The rows are grouped in 4 different ways at once. Each group adds its own fixed numbers to the row, and there is some noise. The rows also spread widely along 13 directions, which tell nothing about the answers.
In the rows, zero is written as 128.
Known rows, each followed by its group in each grouping:
[ 87 100  93  87 104  79 131 133 176 113 169 160 203 120 137  82 130 162
 190  81 136 135 107 106 152  83]	F k_478 k_629 k_914
[121  50 100 121  80 157 173 122  87 135 179 153 141 183  89 150 176  84
 124 107 106 139 114  86 130 153]	R k_363 k_172 k_509
[111 104 149 172 136 182 128 141  88 155 131 157 130 163  84 150 113 116
 130 123 125 127 170 111 150 148]	W k_262 k_629 k_60
[174  70 127 176 148 122  92  79 156 194 163 115 105 159 142 140  98 175
 157 106 122 133 123 114 125 143]	W k_478 k_281 k_300
[133 144 174 155 130 190 114  59  70 136  87 108 106 119  79  82  74 101
 134 178  68 116 109 147 178 160]	F k_262 k_281 k_989
[115  97 155 149 121 106 137 150  85 133 125 135 147 111 100 184 139 173
 114  90 108 166 199  52  74  68]	R k_363 k_172 k_914
[ 78  94 127  65  71 158 124 148 145 159 109 140 210  94 112 144 147 104
 146 122 102 131 114  98 125 113]	W k_363 k_172 k_60
[103 119 151  93 130 150 135  85 174  75 198 155 129 152 156  78 123 137
 194 110 133 109  69 151 162 102]	W k_478 k_281 k_659
[143  98 126  85 125  82 108 109 148 107 188 149 153 134 165 119 146 151
 156  94 152 153 107 112 138  82]	F k_363 k_281 k_300
[146  90 113 145  91 131 118 159 129 186 132 143 142 133 143 145 170 119
 164 109 155 184 157  43 138 105]	F k_478 k_281 k_989
[141 152 100  63 163 143 146 109 147 101 133  96 178 131 153 143 181  99
 112  97 165 110 132 147 113 112]	F k_363 k_172 k_509
[140 122 146 122 133 198  76 157 119 158 130 182 120 161 152 162 168 105
 149 118 206 172 173 140 139 116]	F k_478 k_629 k_659
[134 138 124 176 112  94  71 136 139 123 122 155 136 104 128 117  66 139
 138 141 143 160 145 133 148 108]	W k_363 k_281 k_659
[146 162 181 164 126 187  68 131 105 134  87 146 102 108 140 166 121 119
 117 148 161 182 182 131 124  99]	R k_363 k_281 k_659
[140 114 131  71 111  89  91 130 130 145 146 140 171 118 160  97 144 113
 162 129 152 159  95 111 140  80]	R k_478 k_281 k_509
[ 88  99 154 124 124 111 110 124 153 118 169 154 129 120 150 103  90 157
 187 121 122 130 102  96 110  86]	R k_363 k_172 k_300
[ 96 118 127  89 158 175 139 120 136 119 134 137 152 176 105 156 138 145
 128 110 132  75 159 157  69 103]	W k_478 k_281 k_509
[133  79  61 120  89  74 171  77 149 121 175 109 170 144 107  95 128 150
 145 100  85 115  79  98 140 140]	W k_363 k_281 k_914
[116 102  81  94 114 142 150 111  96 139 157 169 158 185  85  80 154 115
 169 118 111 119 107 103 168 130]	F k_478 k_172 k_300
[135 137 164 131 187 108  80 125 148 155 129 114 121 124 181 110 106 173
 183 114 175 134 148 101  97  65]	R k_363 k_629 k_509
[147  75 162 185 115 123 134  90 111 110 184 134  81 147 126 147 113 174
 144 103 105 156 134  84 124 112]	W k_363 k_281 k_659
[115  86  66  96 125 102 169 158  98 125 175 166 191 188  77 106 137  50
 117 113 141  96 123 121 158 153]	F k_363 k_281 k_509
[102 110  79 119 117 126 145 147 122 160 132 120 113 154 150  93 125 121
 181 154 151  98  98  71  79 137]	F k_363 k_629 k_60
[148 110  88  47 180 118 124 107 129 179 148 114 146 182 150  87 165 141
 177 119 153  91  94 103  81 108]	R k_262 k_172 k_300
[103 123 176  98 110 166 103 126  88 127 112 140 129 107 126 121 116  99
 135 165 129 139 113 127 125 117]	W k_363 k_629 k_659
[142 110 130 170 158 122 158 134 141 121 180 137 147 146 139 135 131  92
 136  86 167 143 150  99 174 134]	R k_363 k_629 k_989
[ 89 140 117 117 117 120 150 168 107  82 154 162 165 137 116 111 137  89
 135 122 154 137 135 106 150 100]	W k_262 k_172 k_509
[143 115 148 182 119 140 117  97 166 152 141 107 146  97 141 121  94 118
 158 106 119 153 126 107 195 138]	F k_478 k_281 k_509
[130 124 100 155 133 112 141 135 121 111 157 154 166 139 110 109 118 103
 131  99 154 147 146 122 188 141]	F k_262 k_629 k_914
[141 132 130 168 159 101 142 107 114 107 161 108 102 127 155 102  94 127
 144 126 144 123 112 112 146 136]	F k_478 k_629 k_60
[101 150 127 151 122 103 167 125  78  94 121  96  96 108 121  89  75 122
 137 171 101  94 109  72  93 131]	F k_262 k_281 k_60
[113 127  92 121 151 119 164 123 131 105 139  97 112 165 138 157 130 184
 122 120 133  73 150  98   4 101]	R k_262 k_281 k_60

New rows. What belongs after each?
[104 114 123 110 157 180 183 111 120 103 152 109 152 156  98 149 128  55
  93 123 123  70 117 160 122 176]	W k_363 k_172 k_509
[133  92 136 137 130 125 129  81 181 113 169  95 109 128 172 170 115 182
 133 100 125 114 116 119  66 117]	W k_363 k_281 k_300
[119 125 166 122 172  95 121 126  75  77 168 143 126 140 123 103  89 114
 122 128 149 120 130 147 141 108]	F k_262 k_629 k_509
[ 81 141 125  97  82 178 161 135 126  65 155 174 161 139 122 119 156  87
 148 119 132 133 114 129 171 115]	F k_478 k_281 k_60
[167  80  87  92 108 110 138 104 112 155 154 101 139 140 149 151 181 119
 126 109 131 146 103  86 103 135]	F k_363 k_172 k_60
[ 96  97 128 129 151  96 168 117 108  90 193 157 160 154  83  91  98 118
 149  96  99 104 115 116 165 117]	W k_363 k_172 k_914
[129 153 180 175 185 140 114 144 118  93 153 139  91 134 163 141  95 110
 122 129 190 137 164 141 121 114]	R k_262 k_629 k_989
[167 137 103 172 101 138 133  93 139  99 162 143 130 142 140 121 155 122
 144  93 148 189 136 111 207 127]	F k_363 k_281 k_914
[154 147 164 133 161 161 118 113 128 108 125  93 106 122 173 189 150 131
 101 109 171 142 172 126  82 100]	F k_363 k_281 k_509
[122 141 126 148 171 156 179 127  83  67 180 165 136 199  95 118 165 123
 141  78 161 130 179 112 182 107]	F k_262 k_629 k_509
[119 181 133 152 129 169 167 102 167  75 136  94 124  95 175 107 132  97
 151 127 162 130 107 113 169 133]	W k_363 k_629 k_659
[142 157 109  47 174 126 139  86 135 134 127  83 163 140 166  64 174 135
 181 121 160 103  91 110 133  95]	F k_262 k_629 k_509
[157  91 122 189 115 122 116 116 133 163 146 132 140 124 105 127  93 120
 142 108 120 155 142  94 184 156]	F k_262 k_281 k_659
[ 99  55  99 137  48 135 123 140 148 144 161 166 133 146 124 146 116 118
 147 130 118 148 106 106  95 146]	R k_363 k_281 k_914
[169 139 134 147 131 155 138 119  88 127 133 122 121 128 135 135 170  73
 122 120 153 180 143  91 183 131]	F k_363 k_172 k_989
[106 153 140 137 143 173  77 135 159 124 125 169 131 141 140 132  85 117
 142 142 165 119 144 185 132 120]	W k_478 k_281 k_300
[122 148 125 160 182 125 141 128 142  87 140 119 132 140 121 176  91 137
  81 104 156  94 184 164  76 124]	W k_363 k_281 k_914
[117 156  56 104  64 154  83 141 164 122  89 163 174 141 127 136 159 137
 133 143 162 156 149 156 115 106]	W k_262 k_281 k_989
[131  62  94  96 121 132 154 127 126 152 184 163 170 196 111 137 189 144
 154  72 143 140 139  90 127 121]	R k_262 k_629 k_914
[134  57 149 191 133 121 105 134 132 158 182 174 121 164 100 149  84 147
 147  95 128 143 159 114 145 129]	W k_478 k_281 k_659
[110 144 147 134 125 117  82 128 137 114 149 153  99 133 166  79  80 138
 189 159 150 136  95 126 131  93]	W k_363 k_281 k_60
[191 132  78 211 140  91 146  75 108 119 150  98 121 153  99 118  95 131
  96 119 107 133 128 127 182 172]	W k_262 k_281 k_60
[153 113  72 165 151 113 175  77 167 118 185 102 146 169 135  84 125 133
 163  86 135 105  98 115 174 158]	R k_262 k_629 k_509
[ 90  88 102 144 102 112 126 133 146  89 169 150 110 151 147 151 105 186
 147 112 139 120 133 120  62 115]	F k_262 k_629 k_60
[116 101  73 116 111 117 120  80 157 137 154 131 130 172 125  60  99 154
 199 133 109  92  75 128 128 130]	F k_363 k_281 k_509
[127 117 175 155 158 145  91 115 150 109 173 175 122 155 136 136 103 158
 161  89 149 153 158 148 148  88]	R k_363 k_281 k_914
[ 67  87 184 107 127 118 115 149 188 120 177 151 161  95 167 117  88 137
 193 104 151 121 107 103 124  87]	W k_363 k_629 k_659
[161  97 127 146 135 103 117  95 104 154 157 106  65 158 170 117 137 178
 166 131 147 154 109  77  80 112]	W k_363 k_629 k_914
[123 132 158 186 104 110 144 164  93  94 164 143  99 109 154 137  99  71
 118 149 154 162 126  77 155 130]	W k_363 k_281 k_60
[107 202 183  97 179 196 114  89 143  89  91  90 119 102 161 119 108 140
 146 145 140  89 133 160 104  94]	F k_262 k_281 k_60
[101 114 180  69 130 176 142 137  45 104 141 131 100 153 135 141 154  65
 107 170 150 116 110 127  79 126]	W k_363 k_629 k_509
[143 106 124 135 145 130 115 106  63 108 167 178  97 203  93 117 126 143
 130 121 129 135 146 149 128 116]	F k_478 k_281 k_914
[132 104 125 135  56 141 109 119 134  88 175 158  96 132 178 139 146 113
 145 136 151 183  91 125 141 126]	F k_478 k_281 k_60
[151 168 119 124 130 162 112  69 175 113 104  70 114  86 193 143 144 151
 141 127 147 140 113 129 105 120]	F k_363 k_172 k_300
[183 113 119 164 180  76  98 101 110 172 149 111 115 153 140 103 112 169
 149 109 154 149 139 103 138 117]	W k_262 k_629 k_914
[168 120  62 205 122  74 146 115 166  86 184 132 145 138 135 140 102 118
 103  79 156 153 144 136 174 158]	F k_363 k_281 k_914
[138 124 103  98  92 155  83  59 158 114 124 110  93 142 179 114 139 164
 155 159 139 132  68 174  85 128]	W k_363 k_629 k_989
[ 89 125  99 102  58 157 137 132 155 105 129 148 189  91 128 120 139  79
 139 130 124 149  99 116 172 142]	F k_262 k_172 k_300
[ 98 160  76  84 108 139 124 163 138 140 104 152 204 116 117  92 132  55
 142 151 155 121 111 122 166 131]	W k_363 k_172 k_300
[121 147 162 124 147  91  60 153 114 121 129 151 125  85 167 108  69 101
 141 156 170 155 120 136 133  99]	F k_363 k_172 k_300
[164  79 141  80 128  97 104 122 119 150 163 102 135 130 174 163 154 102
 104 128 160 145 104 118  84 118]	W k_363 k_281 k_509
[197 135  56 151 159  79 122  99 148 158 126  79 129 140 159 146 128 137
  92 116 164 126 137 136  81 147]	R k_478 k_281 k_914
[ 57 113 144 111 111 158 166 126 139 111 121 117 157  99 110 116  99 141
 161 126 102  85 124  90  95 121]	F k_262 k_629 k_659
[150 131  91 129 101 151 178 109  96  89 133 120 157 140  97 169 172  87
  67 114 124 138 149 120 130 146]	R k_363 k_281 k_659
[106  83 116  90 119 185 176 124  89 129 135 134 176 158  77 174 162  75
  85 110 109  97 143 133 124 170]	F k_363 k_629 k_60
[127  69 132  95 146 124 125 138 133 165 171 134 121 163 166 145 167 156
 168  91 170 136 134  83  73 101]	F k_478 k_629 k_914
[155  86 162  77 192 118 134  52  73 152 152  93 131 163  97 100 110 147
 137 121  73  73  96 130 116 125]	F k_363 k_281 k_60
[164 176 142 130 197 170 175 101 102  98 141  97 118 145 150 119 173  93
 132 103 179 125 152 105 168 124]	F k_363 k_629 k_659
[163 173  77 149 176 120 106 113 185 146 103 110 159 144 146 148 142 195
 140  81 172 134 196 126  95  79]	R k_363 k_281 k_914
[118 106 130 145 145 130 208 165  90  93 183 131 140 143 124 153 149  52
  95  97 169 128 152  81 146 160]	F k_262 k_629 k_914
[146 119 126 176 104 122 116  88 159  94 142 100 127 103 148 160  89 129
  94 124 124 141 122 156 118 147]	R k_262 k_281 k_509
[116 104  94 151  94 123 191  82 126  97 158 101 134 132 113 115 130 138
 129 111  91 118  96 100 134 153]	W k_478 k_629 k_914
[176 157 123 159 136 154  91 120 150 176 110 117 140 115 159 119 155 101
 164 120 172 187 143  98 196 116]	W k_363 k_172 k_989
